All groups share one centre, and each spreads out both ways along 9 directions, with some noise.
Some rows, each with its group after it:
[86,-49,100,-4,124,54,-135,122,-91,-116,22,-153,-78,241,48,118,-12,81,-38]  L
[-174,-176,1,-92,-361,-166,-253,-89,-91,-114,-76,-177,-47,42,160,-156,-17,32,176]  P
[127,192,191,120,-242,181,50,99,166,-196,-414,-13,74,83,303,124,-102,177,57]  E
[-383,-218,-34,-36,-206,-109,61,77,-92,-190,-32,-20,102,-44,11,-242,9,-96,97]  E
[239,-62,66,-275,21,-109,-289,22,-154,84,-66,-236,-356,-207,166,17,-174,90,-20]  P
[54,5,176,27,35,59,-168,-28,-38,-28,-7,-166,-105,109,66,-38,-40,-14,29]  U
[-217,-253,-30,280,107,-27,235,162,-28,-61,199,336,36,198,28,-219,27,-144,175]  L
[80,107,-22,218,74,9,169,264,-16,-180,-124,326,-109,47,103,-187,-70,59,78]  L
[130,-235,-128,-274,-205,25,131,274,-148,-11,-378,-172,-71,-301,84,-190,-336,41,-119]  L
[401,416,-215,-435,67,-186,29,222,63,236,-68,26,-124,-522,-8,-118,117,-24,-13]  E
[-176,-112,189,322,-6,201,113,-202,-5,38,95,97,-43,-138,107,-215,-237,-270,81]  U
[-31,173,114,352,263,15,-79,-77,82,-170,68,288,-127,100,-66,91,95,211,-68]  W
[-88,181,135,-304,274,36,516,142,196,793,180,-115,298,-377,103,-156,-194,-474,-287]  P
[-106,20,-24,60,32,-26,-94,48,78,-225,-52,-5,39,-104,-97,3,161,194,-96]  E
[151,135,117,27,-65,70,-257,-7,-7,-127,-118,-192,-122,9,158,-9,-60,82,31]  L
[-547,85,189,-41,-334,1,350,-56,-4,-255,-388,9,239,-65,-147,-321,-28,-107,-51]  W
[-137,82,-63,102,32,-92,-136,207,132,-143,-38,-108,175,104,19,-48,145,259,-189]  L
[-468,492,522,28,155,-66,-143,-425,16,403,120,-268,72,229,178,95,-263,-88,-374]  J
[28,49,51,-70,42,49,-1,77,39,22,-84,-100,-17,-176,34,2,-45,32,-113]  P
[57,151,4,-494,-143,-187,128,347,-8,437,-149,-350,241,269,376,112,-178,-41,-112]  J
[-230,87,24,23,-106,-32,293,55,82,47,-23,182,191,-28,123,-92,-13,-178,94]  P
[101,-137,-98,-434,-142,96,6,105,-195,-245,-289,-290,-96,-518,-87,142,-150,8,-96]  J
[-296,147,35,-194,128,-276,216,187,-144,-130,22,260,-72,6,-9,-66,113,-79,83]  L
[37,157,20,114,375,71,460,226,186,-75,-145,383,149,44,-266,274,153,254,-272]  W
[-76,223,117,-275,90,-78,-258,172,-57,-270,-140,-368,2,-35,54,249,96,253,-205]  U
[-132,183,75,39,-60,82,127,-3,207,111,-78,-106,338,138,48,101,35,19,-153]  P
[-217,110,-176,14,20,-189,399,-432,-586,-29,3,730,-427,-76,-388,-124,-422,-244,38]  W
[0,-195,52,-75,-24,31,2,-102,26,62,-80,-88,-50,-209,-43,45,-63,47,-79]  L
[-136,324,295,339,219,-156,-45,15,76,-39,84,308,-113,512,224,-1,69,132,88]  J
[98,44,12,-430,-359,-72,-30,165,-172,-237,-319,-139,-193,-376,262,-161,-110,-129,297]  E
[-56,-475,22,-321,-106,-132,34,293,-561,22,-41,-292,-258,401,3,-488,-333,-289,142]  P
[-550,319,22,-87,-294,-91,323,287,-101,-402,-48,101,364,191,256,-112,83,-345,323]  L
[240,-52,-10,-167,-288,27,-330,158,38,-192,-255,-403,-12,71,181,7,64,203,85]  J
[-114,61,114,105,132,134,84,2,-18,-263,-70,118,-87,-284,26,144,-84,34,-66]  U
[98,-50,271,-217,138,-7,143,109,23,357,1,-162,-13,199,114,10,-67,-128,-19]  W
[-277,-6,87,-345,129,-68,385,199,-166,64,103,19,99,-61,-16,-40,-27,-361,49]  P
[331,-76,244,-145,-179,106,-77,-68,-236,198,-173,-251,-271,315,181,-163,-338,-228,195]  E
[160,369,75,38,149,212,87,-12,370,52,-131,54,38,-871,80,150,43,94,-229]  P
[-304,18,148,-151,-121,8,350,409,117,-133,-235,-99,345,54,158,-143,73,-101,18]  W
[-152,-38,121,132,31,9,-183,-42,64,-137,47,-139,47,128,-55,-58,147,85,-53]  J
[-207,-195,220,-91,-169,-34,95,48,56,67,-72,-149,64,7,99,-339,16,-201,151]  W
[-159,-27,73,-138,-63,-148,3,98,3,-25,-33,-11,-2,-52,196,-11,19,-13,84]  E
[48,-46,91,-218,-145,53,64,146,-133,-146,-216,-157,-76,-102,140,-47,-126,-106,120]  W
[10,-9,56,-155,-104,-90,-190,-35,18,5,-56,-166,-93,-207,109,-62,9,35,44]  E
[82,-126,42,-109,23,75,-6,103,-89,-90,-50,-125,-67,-1,-12,-9,-30,-57,57]  J
[108,-80,-37,-9,-31,-22,-46,-11,68,-36,-99,64,-72,-95,-50,60,63,180,-28]  U
[-166,-56,242,96,-248,392,-207,-148,-135,-395,-192,-467,2,-294,121,-56,-300,-143,-54]  U
[-218,-97,93,3,245,-194,-187,-56,90,-30,240,77,-105,-169,32,164,209,142,-45]  E
[-218,146,194,-5,-58,-395,-6,-243,55,668,208,208,-142,82,421,-284,-232,-194,98]  J
[14,-375,-94,-205,-30,-188,-71,373,-342,86,-102,-240,-217,245,54,-442,-295,6,-73]  P
[72,100,-44,-125,-18,-344,-126,28,107,-78,-43,291,-260,-260,65,-63,266,215,196]  U
[-226,-113,129,-226,-76,-114,-142,-190,11,186,144,-203,-59,-422,253,56,-108,-174,19]  E
[-84,25,90,70,76,36,129,31,14,37,15,111,-6,17,63,-3,-59,-59,-11]  U
[-222,-258,32,202,-489,81,-71,-119,-54,-276,-122,-29,-41,-192,115,-584,-72,-269,395]  U
[9,133,-76,-558,-216,-397,-206,287,50,-119,-158,-160,-113,-427,283,-30,232,130,177]  E
[-276,-219,114,29,247,-168,-357,24,-161,-368,217,-128,-209,135,-181,-34,237,151,-42]  U
[99,-212,-85,147,406,-157,39,372,-5,412,129,35,-107,275,-63,-343,-138,206,-365]  P
[-45,-96,25,122,61,53,-145,284,106,-290,23,-245,242,477,-83,37,326,193,-23]  J
[-218,-48,140,-118,137,-169,-338,75,-157,-307,111,-232,-173,97,-39,-39,184,107,-3]  U
[-354,-151,-47,-111,128,-257,249,249,-212,-206,109,280,-56,93,-88,-178,91,-105,133]  L
[-22,0,21,-12,-31,-3,63,77,30,-10,-69,33,16,-20,93,-42,-21,-4,35]  J
[-37,-156,-66,348,-50,-21,184,146,97,-204,44,450,-32,33,56,-316,139,-52,337]  J
[-131,-1,121,29,52,-127,-281,37,43,40,150,-184,-14,160,198,-48,67,54,0]  W
[-299,-83,-41,-118,-128,51,-104,138,-98,-770,-225,-169,51,-330,-228,9,249,138,-8]  P
[168,200,-249,-208,-459,-186,173,289,69,-513,-554,387,-110,-507,114,-125,191,205,374]  U
[190,-135,92,211,64,44,-207,-126,83,101,30,13,-220,-62,23,-112,-38,102,-7]  L
[-154,140,299,185,211,31,-33,-321,173,125,303,154,24,174,26,239,195,-124,129]  L
[53,408,252,50,-117,109,-96,-271,-160,17,-193,-64,-175,58,204,65,-371,-65,-26]  W
[-514,171,402,294,-43,-54,-135,229,213,-288,13,-141,229,341,379,-295,212,-2,133]  W
[-52,22,93,106,-146,195,16,-92,62,19,-153,-180,145,22,56,2,-171,-2,-120]  E
[-121,-43,-80,128,158,-120,87,233,-12,-360,-27,309,-46,19,-89,-8,215,199,55]  J
[7,-147,133,-344,201,-85,47,30,-117,84,-53,-181,-92,118,-257,141,50,93,-197]  W

New rows. What belongs after each?
[-105,-18,46,62,-208,125,-10,-22,139,-4,-110,-198,201,-55,54,-126,-5,-50,-8]  J
[4,244,432,117,106,378,59,-48,-121,-170,-105,-268,39,391,31,123,-174,-207,-31]  J
[257,-112,131,-11,-15,-41,-12,-31,-245,52,-58,189,-533,-117,158,-356,-274,-202,305]  L
[-258,56,15,99,28,-93,157,230,-122,-497,-111,286,-47,40,4,-72,93,60,132]  J
[-356,-30,57,-276,-3,12,26,52,-23,-210,2,-323,212,-255,-173,4,180,-115,-122]  P
[-142,-60,36,-92,-81,-72,-26,87,-209,-401,-105,39,-89,129,-6,73,61,43,158]  P
[137,224,121,-101,-288,-26,-258,-217,152,207,-243,-257,-92,-326,195,-155,-119,79,-53]  L
[202,-139,-69,-201,-66,-308,26,27,-85,19,-37,348,-402,-142,34,-152,100,26,372]  U
[-246,130,-25,94,-38,192,619,295,90,-118,-195,217,357,-199,-33,-256,-69,-253,-23]  P
[305,-383,-17,-142,217,15,-56,136,-223,-190,-198,25,-476,-265,-224,34,-127,274,-142]  L
[-11,-10,130,184,-11,115,-24,-147,92,-40,-1,42,-37,-55,5,-91,41,-35,82]  P
[-223,-11,114,15,56,-77,105,60,61,37,31,77,79,34,142,71,-23,4,-19]  E
[-122,-325,14,-154,183,-252,-131,4,-7,423,355,-157,-18,240,-38,-130,111,-69,-49]  J
[-159,180,170,-213,345,-22,145,-5,105,63,205,47,60,-363,-90,242,213,-119,-105]  P
[40,-272,5,-357,-15,-96,25,-88,-25,313,-54,-220,-9,-90,-202,-13,-9,-12,-142]  W
[88,-230,-226,-47,87,-109,158,420,-97,-435,-75,337,-149,-67,-83,-27,207,159,195]  J
[-274,12,-98,21,-315,-121,-112,11,139,101,9,-171,243,-136,278,-225,-52,-54,32]  W
[147,-5,207,236,-125,592,-21,-225,16,-388,-261,-218,-17,-343,-139,9,-125,-146,11]  J
[198,292,262,241,228,149,278,-21,202,502,93,213,74,340,244,91,-179,-153,-27]  J
[-64,-37,-203,36,-69,46,170,-58,74,-287,-266,193,69,-379,-362,60,117,259,-187]  W
[-41,311,113,33,-51,56,-179,-29,145,-276,-140,-107,77,-63,50,165,148,167,-52]  L
[168,-107,39,-99,219,23,-52,162,-124,-221,-12,-22,-178,72,-97,166,79,123,-11]  J
[-50,454,-19,-456,-110,-392,-279,241,-117,-218,-344,-217,-219,-247,54,-160,63,318,-169]  L
[-130,-22,3,-145,-96,-24,109,-47,104,292,-62,-102,168,-244,121,48,-156,-44,-162]  U
[230,31,-13,-51,-206,120,-355,169,-1,-91,-259,-504,1,38,217,-77,-146,198,-134]  L
[-143,11,77,-132,-32,-51,182,-69,178,561,142,-74,131,-388,177,-290,-117,-349,-41]  P
[-393,-139,-39,-239,10,-150,21,-18,1,-358,-111,-36,85,-331,-278,180,263,210,-151]  L
[-69,-525,-248,-69,300,-273,-8,426,-164,-22,26,44,-177,45,-232,-225,20,315,-291]  L
[-118,-90,-70,-30,-115,-72,390,367,-186,42,-155,159,57,247,148,-318,-283,-172,76]  P
[38,138,76,94,-32,65,-274,-57,169,-114,-102,-212,40,-46,37,107,101,246,-139]  L
[-151,43,88,178,220,219,433,91,-21,-120,12,260,126,-13,-128,3,-44,-185,-33]  J
[89,-396,8,-248,30,-121,-326,-293,-153,90,67,-227,-318,-130,-312,-43,58,70,-47]  W
[-56,-33,165,173,150,-34,-127,-97,-53,-163,69,134,-234,74,-46,-72,61,49,70]  W
[-222,-174,-12,-24,66,-51,31,-44,26,40,45,-14,52,-162,-62,61,-15,64,-177]  U
[-226,109,-35,-217,-28,-303,-398,214,1,-550,-107,-200,-59,-127,-72,26,414,394,-34]  U
[-286,-90,-18,23,-150,187,64,-38,-101,-253,-143,-193,184,-184,-106,-25,-155,-81,-150]  E
[301,-136,-20,148,-68,146,-193,178,-12,-63,-177,-207,-128,21,138,-140,-186,185,-85]  L
[150,-46,84,57,-257,217,-239,-230,-4,-12,-173,-341,-78,-121,-16,-172,-168,-41,-16]  E
[-93,123,115,-211,56,59,247,121,-38,145,13,-131,227,214,160,280,-110,-168,-45]  L
[452,249,-252,-266,-112,69,-187,161,-108,-100,-300,-386,-68,-105,-376,-268,69,152,-194]  E
[-32,-117,202,-104,5,74,108,-145,-261,-368,-49,221,-337,-211,-51,54,-25,-212,345]  L
[63,390,177,-200,-54,-103,-91,-34,-50,-31,-193,-14,-223,-156,156,-13,-32,16,53]  L
[131,122,77,193,-27,-86,279,246,94,30,-141,423,-64,316,178,-248,54,1,283]  E
[48,-16,284,-332,56,-66,-527,-387,-183,-333,104,-219,-431,-241,-2,418,213,26,254]  P
[-127,-242,-58,-36,-161,-134,-108,138,-65,104,-61,-218,29,234,58,-320,-102,69,-63]  P
[-270,-35,150,271,122,-14,103,-228,-53,-129,102,391,-215,-247,-76,-196,-41,-111,98]  J
[105,-135,-23,-91,189,61,275,175,-124,-6,17,196,-105,-77,-80,33,-74,-120,63]  J
[-26,-147,45,-172,87,-88,12,146,83,164,41,-147,78,40,8,10,102,32,-79]  W
[-188,312,-81,-138,-145,-124,231,186,204,20,-191,108,305,-193,265,192,9,105,-88]  P
[-68,125,43,110,218,-200,-289,91,26,-223,65,53,-172,105,-90,-61,246,315,-82]  L
[-192,-179,185,103,225,-89,48,-321,33,3,236,368,-211,-137,-175,33,184,-91,157]  L
[53,255,94,0,268,-115,-67,-99,268,156,142,193,-69,-303,110,307,164,169,-102]  P
[83,320,100,-186,4,-224,-184,179,44,-153,-109,-20,-153,39,167,6,208,172,113]  U
[-225,-50,-88,-34,8,-315,-29,92,39,-30,97,227,-64,-133,124,-52,110,118,65]  P
[30,16,-138,-364,-180,7,360,162,98,352,-224,-138,309,-211,74,77,-160,-74,-180]  W
[87,170,209,173,-115,168,26,-333,193,32,-22,195,-92,-376,177,28,-18,-172,250]  P
[-243,504,206,194,-46,27,194,112,59,11,-93,121,176,234,397,-13,-217,-118,-14]  W
[-252,-293,395,-202,-139,22,-83,193,-86,-393,-208,-369,-80,88,46,-319,167,-116,225]  W
[-397,-25,-51,-292,-18,-304,164,16,-15,-194,-138,179,-15,-435,-219,-74,194,117,-96]  L
[-50,-160,45,156,174,255,-5,100,12,-422,-3,-119,102,41,-314,95,211,95,-98]  J
[-50,-124,122,92,150,-146,-1,-102,-50,167,231,252,-230,119,70,-128,-8,-113,193]  P
[-141,-62,73,2,130,-65,-104,-72,103,-21,79,-43,40,-8,-110,136,170,129,-125]  L
[-332,97,194,-210,-76,-217,-224,-142,-523,-175,44,-154,-325,274,118,-140,-275,-201,107]  W
[-366,463,-155,-17,-261,-66,331,67,-54,-83,-266,140,323,-71,136,41,-272,-29,-189]  W
[-234,-116,-117,164,48,-212,-105,326,-57,-244,295,189,-51,63,320,-193,112,-52,291]  W
[93,-305,-177,-296,-86,-129,172,361,-84,147,18,-76,58,130,106,-153,8,-143,176]  J
[-128,-12,123,54,-270,223,186,-129,75,-40,-83,-22,216,-107,198,32,-112,-278,207]  L
[-9,-23,153,148,164,3,-81,-137,22,-105,95,155,-169,-5,-56,54,115,55,86]  L
[373,327,132,19,208,14,-447,348,-144,-127,-29,-336,-207,557,240,97,-59,248,-79]  L
[54,-39,92,-14,7,16,-41,319,31,-110,26,-87,-15,30,359,-60,24,-80,209]  W
[-322,-166,106,64,-162,107,272,-377,211,-31,-20,235,185,-464,-112,103,97,-160,99]  L
[44,231,-95,-225,-54,-143,30,252,96,-166,-175,56,-8,-321,78,19,150,122,21]  E
[238,720,60,-164,-111,104,66,279,101,-133,-500,-126,92,-157,260,188,-142,239,-204]  L
[40,321,173,39,-207,-15,-420,-170,103,-132,-109,-245,-81,-75,200,-88,74,81,76]  L
[6,-197,-27,-59,140,-40,494,184,-91,212,-46,391,-119,-125,0,-132,-221,-141,21]  L
[132,78,107,-81,-7,-5,91,179,-175,90,-21,5,-147,216,264,-134,-237,-203,170]  L
[-362,-222,113,64,67,68,208,68,-162,127,168,-109,164,231,23,-175,-219,-320,-65]  U
[-111,-17,28,-176,-197,-92,223,67,-219,-231,-101,267,-189,-249,223,-107,-135,-274,403]  P
[-257,434,208,-140,144,-159,275,261,-19,63,28,168,47,-12,353,-32,-87,-214,56]  U
[37,29,65,111,17,139,98,-66,-33,23,-42,58,-48,-52,-18,-57,-145,-95,4]  E
[147,61,56,25,115,35,-5,117,31,39,-91,-14,-84,-14,51,15,-90,132,-125]  P
[-278,211,386,-262,15,-60,-187,-53,-373,-219,-99,-345,-189,281,130,60,-218,-111,-26]  J
[-214,-129,75,25,30,8,-272,-312,83,-111,168,-21,-157,-675,60,97,43,-10,-1]  E
[-350,-48,-90,-67,-170,-21,353,373,-190,-380,-110,127,225,95,97,-114,-31,-218,198]  L
[-46,63,-39,-513,-222,-262,-27,384,-142,-313,-259,-105,-107,-219,221,-34,78,40,210]  E
[85,-80,63,-43,280,-20,211,393,-409,-219,72,200,-257,409,93,-24,-135,-153,207]  L
[8,53,-63,-255,240,-265,58,190,-62,279,185,21,-52,109,-65,-93,94,-36,-68]  E
[-2,89,279,153,434,-130,-58,-339,-169,227,255,278,-391,372,-205,59,-65,7,-85]  W
[227,252,111,153,220,26,114,31,79,58,-98,318,-219,-60,68,18,-44,110,-27]  L
[249,126,-47,-250,-142,-276,-204,103,50,-86,-185,56,-239,-62,89,-37,227,231,206]  U
[13,299,72,-43,136,-169,58,232,-86,-13,-26,164,-151,154,143,-126,-24,10,39]  L
[28,-163,222,-134,438,-111,159,189,-408,-46,199,227,-398,494,7,119,-104,-142,161]  E
[117,-280,-31,245,241,50,68,72,125,164,59,135,-31,16,-90,-32,-44,190,-194]  L
